Every row belongs to one group in each of 3 separate groupings. Each group adds its own fixed numbers to the row, and there is some noise. The rows also spread widely along 8 directions, which tell nothing about the answers.
Known rows, each followed by its group in each grouping:
29	-39	-5	-9	15	11	12	-11	20	-15	-20	-59	-45	-14	12	-11	27	-14	10	-1	10	-17	10	28	27	-3	16	-2	0	-39	-1	-3	-32	34	12	-5	-9	-5	-9	-1	-4 : Nar Z47 Q
31	-50	14	0	3	45	9	-19	28	29	1	-36	50	-11	-12	-10	20	-12	-6	-3	18	-2	3	28	26	-10	-2	-59	-2	-66	-11	-18	-7	-38	-9	-18	43	-5	20	-41	30 : tuze Z95 N
-29	-23	3	-23	-2	-32	54	-25	26	2	-42	-19	-56	1	55	11	17	5	31	-16	-24	17	46	40	9	24	14	9	11	-11	-20	4	-11	-5	2	-2	10	-20	-18	1	-36 : Sadun Z775 T
-14	-30	-1	-7	4	-10	27	-23	15	31	-21	-26	2	-7	20	24	12	6	8	-11	-14	12	29	37	2	15	7	-19	15	-29	-18	2	-17	-39	-11	-8	29	-23	14	-20	-10 : Sadun Z775 Z
15	-39	24	7	-21	6	-1	10	-5	54	12	-31	26	-25	-26	-2	29	4	-35	-7	3	-27	9	26	17	11	-7	-37	-6	-36	1	-18	0	-23	12	1	14	0	28	-2	6 : Nar Z47 N
20	-12	5	-8	-8	10	31	-24	28	-3	-12	0	-1	7	30	-8	8	-4	5	9	11	-3	1	57	24	5	-1	-24	6	-31	18	16	2	-21	-30	-19	13	22	-20	-24	-12 : tuze Z95 Z
-4	-43	41	-39	-44	-20	43	-7	16	-4	-12	20	-34	10	12	-24	29	-13	17	-19	-15	-17	12	38	42	27	-19	-13	16	-29	-13	-27	19	-5	4	-1	16	2	-22	-9	-16 : Sadun Z95 T
-22	-40	6	-12	-45	22	26	-9	31	28	-12	3	-10	6	48	5	16	-8	36	-14	6	19	55	49	9	14	7	-5	-17	-43	-31	-4	-17	-11	-2	-26	8	-27	-42	-31	-30 : tuze Z95 M
5	-19	17	-12	-15	-17	25	-8	-2	19	4	-11	10	5	3	9	30	8	-25	-4	3	-31	-7	47	2	9	-15	-16	16	-4	20	10	-6	-32	-16	-10	6	1	7	-4	-14 : Sadun Z95 Q
10	-14	10	-18	-9	-15	39	-14	13	4	-4	0	-21	12	22	-5	21	5	-7	-2	7	-24	8	50	28	13	-19	-13	21	-6	15	17	-2	-9	-16	-12	4	9	-22	-5	-12 : Nar Z47 M
23	-13	1	-18	22	0	42	-38	31	-18	-22	-12	-22	11	31	-17	3	2	0	0	14	-5	5	48	33	2	-11	-17	22	-18	20	16	-8	-8	-24	-6	18	17	-26	-7	-1 : Nar Z775 T
7	5	-10	29	-13	25	-4	-5	-2	48	4	-39	7	-7	27	21	10	12	-22	19	30	-20	19	55	-18	-3	17	6	-37	-21	31	42	-33	13	-5	-11	-26	11	-14	-4	-36 : tuze Z47 Z
-5	-22	-16	0	15	11	32	-31	31	16	-41	-47	-11	-8	47	19	6	1	21	5	-1	21	43	41	-3	1	31	-10	-7	-35	-9	14	-27	-11	-8	-20	11	-20	-7	-18	-17 : tuze Z775 N
4	-1	0	23	-4	-29	4	4	-3	49	-12	-63	-7	-30	-4	22	34	28	-37	8	-7	-21	8	46	-12	14	22	-8	-11	-1	29	17	0	-19	8	7	-10	8	43	27	-22 : Sadun Z47 Q
11	-20	1	-20	3	0	32	-34	24	11	-9	12	14	15	23	2	2	1	4	-8	6	7	10	48	28	4	-24	-37	35	-30	-2	11	-7	-60	-39	-21	43	4	-11	-31	6 : Nar Z775 Z
14	-30	8	4	-13	-11	12	0	4	25	-12	-36	-10	-26	-9	-6	32	0	-12	1	-10	-17	4	29	23	10	3	-24	0	-40	1	-15	-2	-7	9	-5	4	5	22	2	-2 : Nar Z47 N
5	-8	1	-1	-34	-32	16	-2	8	21	-20	-10	-31	-12	18	4	33	6	6	5	-10	-6	12	52	10	17	2	-8	2	-32	17	2	5	-21	-6	-9	-12	9	3	1	-34 : tuze Z47 Q
13	-21	1	-26	21	-9	52	-28	34	-17	-30	-28	-36	9	37	1	16	4	10	-6	0	-4	19	39	23	11	8	-17	23	-13	11	17	-9	-9	-17	-9	14	-7	-15	-7	-14 : tuze Z775 Q
-4	-20	-2	6	-18	9	15	-7	14	40	-8	-30	-5	-7	24	13	22	10	1	0	11	-8	34	42	-1	11	9	-6	-18	-23	1	13	-17	-3	5	-10	-9	-13	-8	-7	-25 : tuze Z47 M
51	-19	-6	21	17	62	1	-27	52	11	-15	-50	15	-18	12	-25	-9	-4	-9	20	40	2	6	42	30	-15	32	-40	-30	-61	17	11	-4	3	-9	-14	18	34	-10	-18	18 : tuze Z775 N
-17	-20	15	-4	-19	-23	26	-3	-11	48	-1	-19	4	-4	9	25	32	9	-22	-9	-18	-22	20	41	-12	17	-1	-12	8	-3	2	5	-9	-31	1	-5	-2	-14	24	0	-22 : Sadun Z47 N
21	-20	4	3	13	-10	21	-21	18	15	-22	-41	6	-16	2	3	14	6	-14	8	-3	-10	1	34	14	4	9	-29	8	-29	10	0	0	-31	-7	-8	22	12	26	-8	6 : Sadun Z775 N
18	-60	18	-7	-38	13	-15	4	-2	26	3	-23	21	-18	-20	0	43	-18	9	-5	11	-20	-1	23	12	-4	-16	-28	-4	-77	-18	-37	-23	-20	4	-17	14	-25	13	-38	1 : tuze Z95 Q

New rows. What belongs after each?
28	-51	7	1	-1	18	1	0	20	3	-17	-66	-22	-28	-4	-17	29	-8	1	-2	8	-13	6	25	33	4	19	-13	-17	-51	-5	-22	-15	31	19	-3	3	-4	2	1	-1 : Nar Z95 Q
16	-18	-5	-14	17	-24	28	-26	11	-5	-19	-29	-20	6	22	12	33	-1	3	1	-4	-16	-3	42	1	-7	-5	-4	30	-18	10	14	-28	-21	-17	-15	0	-5	8	-19	-10 : Sadun Z47 Q
13	-33	32	-45	8	-9	66	-16	28	-6	-1	-6	-11	25	15	-14	23	6	-18	-19	-1	-26	8	46	36	24	-13	-41	37	12	18	10	18	-26	-19	-6	25	0	-11	2	-2 : tuze Z95 Q
-17	-44	-9	-2	-3	36	22	-24	34	28	-15	-35	7	3	46	13	10	-3	26	-13	12	23	47	43	0	-1	22	-2	-15	-32	-36	5	-40	-7	-1	-26	14	-36	-25	-32	-14 : Sadun Z95 M
38	-33	5	-12	24	1	29	-26	26	-18	-24	-35	-11	-10	2	-17	13	-7	-4	5	3	-15	-10	30	41	1	-1	-34	22	-41	10	-6	-3	-12	-15	-10	25	13	8	-11	19 : Nar Z775 N
27	-16	-27	20	25	27	-3	-31	22	14	-22	-54	2	-14	23	11	12	-7	12	15	19	6	2	39	0	-20	26	-5	-13	-51	-3	14	-43	-4	-6	-21	1	4	6	-35	2 : Sadun Z47 Z
21	-36	11	-8	12	35	11	-15	16	9	9	-44	2	9	7	-2	15	-3	-15	-8	28	-31	12	29	9	-5	9	-11	-4	-21	1	7	-35	10	2	-1	4	-10	-16	-14	4 : Sadun Z775 Q
-3	-29	16	-21	-4	1	27	-14	10	29	6	-11	12	13	13	13	17	9	-16	-19	6	-17	19	40	4	11	-11	-24	18	-6	0	11	-10	-40	-14	-2	24	-17	-1	-11	-9 : Sadun Z775 Q
8	-32	6	-21	9	-35	42	-21	11	-9	-38	-31	-29	-10	16	17	32	-5	14	7	-20	-14	4	28	11	13	1	-17	27	-33	1	-6	-11	-14	-5	-15	12	-16	19	-14	-11 : tuze Z775 N
-12	-26	1	-6	1	-19	31	-7	12	24	-22	-43	-34	-10	28	17	20	16	-3	-15	-9	0	39	41	6	19	18	-4	1	-10	0	11	-17	-1	2	-1	6	-21	-5	16	-27 : Nar Z775 Q
-4	-23	2	-2	-5	6	34	-15	24	27	-13	-31	5	-6	22	9	20	11	1	2	5	4	26	46	5	12	9	-20	-6	-19	4	11	-9	-20	-13	-19	14	-13	0	-8	-12 : tuze Z95 M
-13	-37	2	-16	-19	-23	30	-13	12	7	-28	-11	-25	-11	28	12	26	-8	29	-8	-17	15	20	42	19	14	-3	-9	14	-42	-19	-14	-14	-17	-12	-20	15	-18	-6	-19	-20 : Nar Z95 Z
10	-19	15	-15	-6	-4	51	-5	30	2	-6	-24	-53	3	26	-21	14	9	-14	-7	6	-25	26	45	38	26	11	-6	-2	12	22	20	10	31	7	2	-9	19	-33	27	-20 : Nar Z47 M
14	-42	7	-22	-44	-37	8	0	5	-24	-32	-6	-51	-15	6	-5	42	-27	41	8	-10	-18	-9	29	29	12	-16	-2	15	-80	-11	-36	-9	1	2	-15	-4	-9	-6	-28	-22 : tuze Z775 Q
6	-14	24	-18	-22	-29	36	0	8	-2	-9	-12	-53	4	15	-9	19	5	-13	-3	-4	-40	9	47	25	28	1	2	5	-1	27	7	13	12	2	7	-13	17	-21	21	-30 : Sadun Z775 Q
-16	-41	16	-12	-20	-3	19	-5	-8	33	-2	-21	-2	-6	15	12	34	6	-7	-16	-3	-11	26	34	1	13	-10	-8	-1	-23	-9	-3	-25	0	5	-5	8	-26	-7	-2	-21 : Nar Z95 T
3	-21	-18	2	1	-24	1	-14	-9	14	-22	-46	-18	-13	20	32	41	-3	9	8	1	-19	-1	38	-25	-9	3	17	6	-34	0	7	-52	-3	0	-16	-20	-21	16	-18	-26 : Sadun Z47 Q
-5	-1	18	-25	-28	-25	57	-25	27	3	-15	42	-11	23	46	-11	8	2	2	-1	-12	3	13	70	21	18	-16	-19	28	-4	15	19	26	-50	-36	-24	19	24	-29	-11	-22 : Sadun Z95 N
49	-29	36	-28	46	30	69	-21	40	-13	6	-46	0	13	-9	-31	6	9	-51	-7	18	-42	-9	35	55	22	12	-56	19	21	41	23	28	7	-11	9	34	34	0	15	23 : tuze Z95 Z
30	-21	-8	-1	33	25	29	-37	43	10	-19	-34	10	-4	24	-13	4	-1	-6	0	10	14	16	44	28	-9	11	-43	12	-30	3	10	-7	-35	-23	-18	29	15	4	-20	20 : Nar Z47 N
-2	-25	3	-4	-30	30	10	-3	7	16	3	-17	-10	9	39	6	23	-7	6	2	27	-20	26	51	-6	-2	5	10	-23	-30	8	18	-31	25	-5	-18	-22	-12	-43	-13	-40 : tuze Z95 Q
9	-24	-1	-2	-20	-15	21	-7	25	4	-35	-34	-36	-22	24	-3	28	0	19	5	-10	9	19	47	19	16	22	-8	-8	-45	5	-8	5	0	0	-13	1	1	0	0	-27 : tuze Z95 Q
4	-19	17	-8	-16	5	26	-5	13	17	0	-24	-10	6	20	-2	19	6	-18	-6	10	-25	14	51	5	12	9	-2	-6	-1	17	18	-8	5	-3	-4	-6	4	-17	7	-24 : Sadun Z95 Q
14	-29	-2	-5	5	4	23	-22	10	8	-11	-30	16	-1	14	17	27	2	1	10	17	-15	-3	41	2	-4	-5	-18	8	-31	11	12	-29	-11	-16	-27	11	-12	3	-28	-5 : tuze Z95 M
-1	-25	8	-12	4	-21	34	-16	3	11	-22	-38	-22	-11	13	15	28	9	-4	4	-3	-15	13	31	2	16	-2	-8	7	-21	11	6	-16	-1	1	-1	5	-11	8	4	-20 : tuze Z775 T
50	-6	7	13	-6	22	9	-13	26	-4	6	-15	-1	-3	2	-33	1	5	-28	22	46	-36	-21	51	41	-4	-10	-25	-10	-30	45	21	8	12	-19	-7	1	52	-28	-1	6 : Nar Z775 M
31	-22	13	21	-30	11	-24	15	-3	42	15	-40	10	-25	-24	-8	26	3	-33	9	21	-43	-11	36	10	-1	5	-15	-25	-41	20	-5	-1	-3	12	5	-13	22	18	4	-6 : Sadun Z47 Q
13	-47	34	-33	-20	-1	33	4	9	-12	0	-14	-40	8	8	-19	34	-11	-5	-17	3	-37	5	34	39	20	-10	-6	11	-18	4	-10	-8	29	9	-2	-3	-5	-30	7	-15 : Nar Z95 Q
10	-30	9	-15	-3	10	30	-16	25	13	-6	-22	8	5	18	1	23	2	-1	-8	10	-2	18	45	14	6	0	-32	10	-27	5	7	-4	-28	-16	-14	19	-7	-6	-17	-5 : tuze Z95 Q
-2	-48	-2	-33	10	-38	31	-18	-11	-14	-25	-35	-42	-3	18	28	56	-16	27	-14	-19	-20	5	21	0	-1	-16	7	43	-34	-20	-14	-59	5	2	-17	-6	-49	7	-26	-16 : Nar Z47 Q
4	-6	-15	-3	35	-24	48	-42	44	20	-45	-34	-4	-7	39	11	10	14	7	-4	-23	35	27	52	9	8	26	-33	28	-13	-6	16	4	-65	-24	-20	34	4	26	-14	0 : Sadun Z47 N
3	14	0	-6	-35	15	20	-22	26	23	11	41	-6	38	58	-8	-2	3	-5	-1	29	-6	26	80	9	-3	-12	-1	-2	-4	24	42	-3	-31	-34	-19	-13	31	-62	-20	-35 : Sadun Z47 Q
3	-10	-7	15	-8	-4	14	-11	19	28	-24	-39	-24	-19	29	4	14	2	5	9	-5	3	23	49	1	4	30	-1	-20	-31	1	11	-9	-2	5	-10	-10	10	3	0	-25 : Sadun Z47 N
-11	-19	12	-13	-3	-31	36	-7	1	39	-5	-22	-5	4	14	21	31	17	-21	-19	-17	-18	23	44	-6	19	-1	-15	22	13	7	17	-9	-39	-5	-1	5	-19	17	4	-21 : Sadun Z47 Q
10	-26	6	-4	-19	-12	7	0	-1	29	-4	-29	-8	-11	3	12	36	-1	-8	1	1	-24	10	36	2	6	-4	-12	-1	-34	9	0	-16	-14	2	-8	-7	-10	14	-10	-19 : tuze Z47 Q
14	-19	7	-10	-9	-45	38	-14	16	-11	-38	-23	-32	-21	10	-7	29	-3	6	16	-25	-10	-14	45	22	16	7	-15	17	-31	12	-12	13	-17	-6	-13	4	21	18	-1	-11 : Sadun Z95 N
-8	-17	9	-8	-26	-22	23	-7	-6	39	3	6	5	3	13	14	28	13	-11	-8	1	-16	15	46	4	13	-28	-14	19	-12	5	11	-10	-40	-14	-17	7	-10	-2	-12	-19 : Nar Z47 M
12	-31	-2	-1	-1	10	14	-15	13	8	-21	-48	-8	-16	14	13	26	-6	11	11	3	-6	7	37	10	4	16	-11	-12	-48	-2	-3	-25	8	-3	-17	5	-8	6	-20	-13 : tuze Z95 Z
1	-35	27	-26	-12	-46	37	-9	-7	5	-19	-21	-12	-12	-10	2	46	2	-6	-8	-23	-24	-12	30	14	23	-23	-17	31	-22	-1	-19	2	-25	-1	-1	19	-8	29	-5	-9 : Sadun Z95 T
36	-38	14	-8	-7	10	23	-14	43	-12	-26	-22	-19	-22	6	-42	13	-14	8	4	-2	4	-1	41	65	11	13	-42	0	-59	1	-27	27	-2	-4	-10	26	33	-6	-5	15 : Nar Z95 N
1	-27	16	-26	-15	-45	42	1	12	-18	-35	-30	-72	-10	16	0	34	-1	13	2	-20	-23	13	32	26	28	10	1	12	-22	12	-7	5	21	8	1	-11	-4	-6	17	-31 : tuze Z775 Q
37	-21	19	-5	-26	-39	17	4	-2	-17	-16	-18	-34	-21	-22	-12	38	-4	-7	27	6	-52	-35	28	34	18	-19	-15	11	-46	34	-19	15	8	0	-6	-6	26	13	-3	-5 : tuze Z775 M
-1	-17	8	6	-31	11	12	-2	13	45	2	-3	3	-5	20	-5	11	3	-13	-2	4	-3	32	50	15	11	3	-19	-15	-25	4	6	3	-20	-4	-8	1	8	-16	-1	-16 : Nar Z47 N
4	-9	6	-14	-18	-22	32	-17	14	10	-12	5	-10	9	31	1	20	6	-4	-2	-2	-6	6	63	9	10	-6	-7	18	-9	17	15	7	-34	-24	-15	5	13	-12	-8	-24 : Sadun Z95 Q
28	-35	13	-15	13	18	24	-8	20	4	0	-38	-19	2	5	-17	23	-4	-15	-13	13	-23	11	31	32	2	0	-24	7	-19	7	2	-17	9	3	-1	4	0	-13	0	4 : Nar Z47 Q
-7	-26	2	7	20	-28	24	-3	2	41	-20	-78	-10	-34	-4	25	29	31	-29	-10	-16	-9	27	28	0	23	21	-20	-1	-2	10	7	-10	-18	8	11	17	-22	46	32	-12 : Nar Z775 Q
27	-12	-3	-3	-17	-17	2	-19	-12	5	-1	11	6	2	4	7	27	-10	-1	16	13	-28	-31	49	11	-13	-40	-9	22	-46	22	6	-25	-29	-29	-24	0	17	-1	-35	-5 : Nar Z47 Z
2	-14	-3	9	7	-9	21	-5	13	41	-16	-60	-9	-19	13	20	29	19	-21	-1	-2	-6	29	42	-5	12	26	-19	-7	-8	15	21	-9	-15	2	1	-2	-5	22	13	-23 : tuze Z47 Q
4	-37	11	-34	-3	-1	51	-26	28	-22	-24	2	-26	19	45	-3	25	-21	29	-4	-2	-2	16	44	24	7	-4	-14	21	-32	-6	0	-15	-5	-17	-28	10	-11	-31	-32	-13 : tuze Z95 N
-3	-46	15	-32	18	-39	63	-14	36	-23	-45	-60	-74	-13	30	-5	32	1	21	-21	-38	1	27	30	32	33	32	-6	21	-5	-14	-12	1	15	16	3	11	-16	6	19	-20 : Sadun Z95 Q
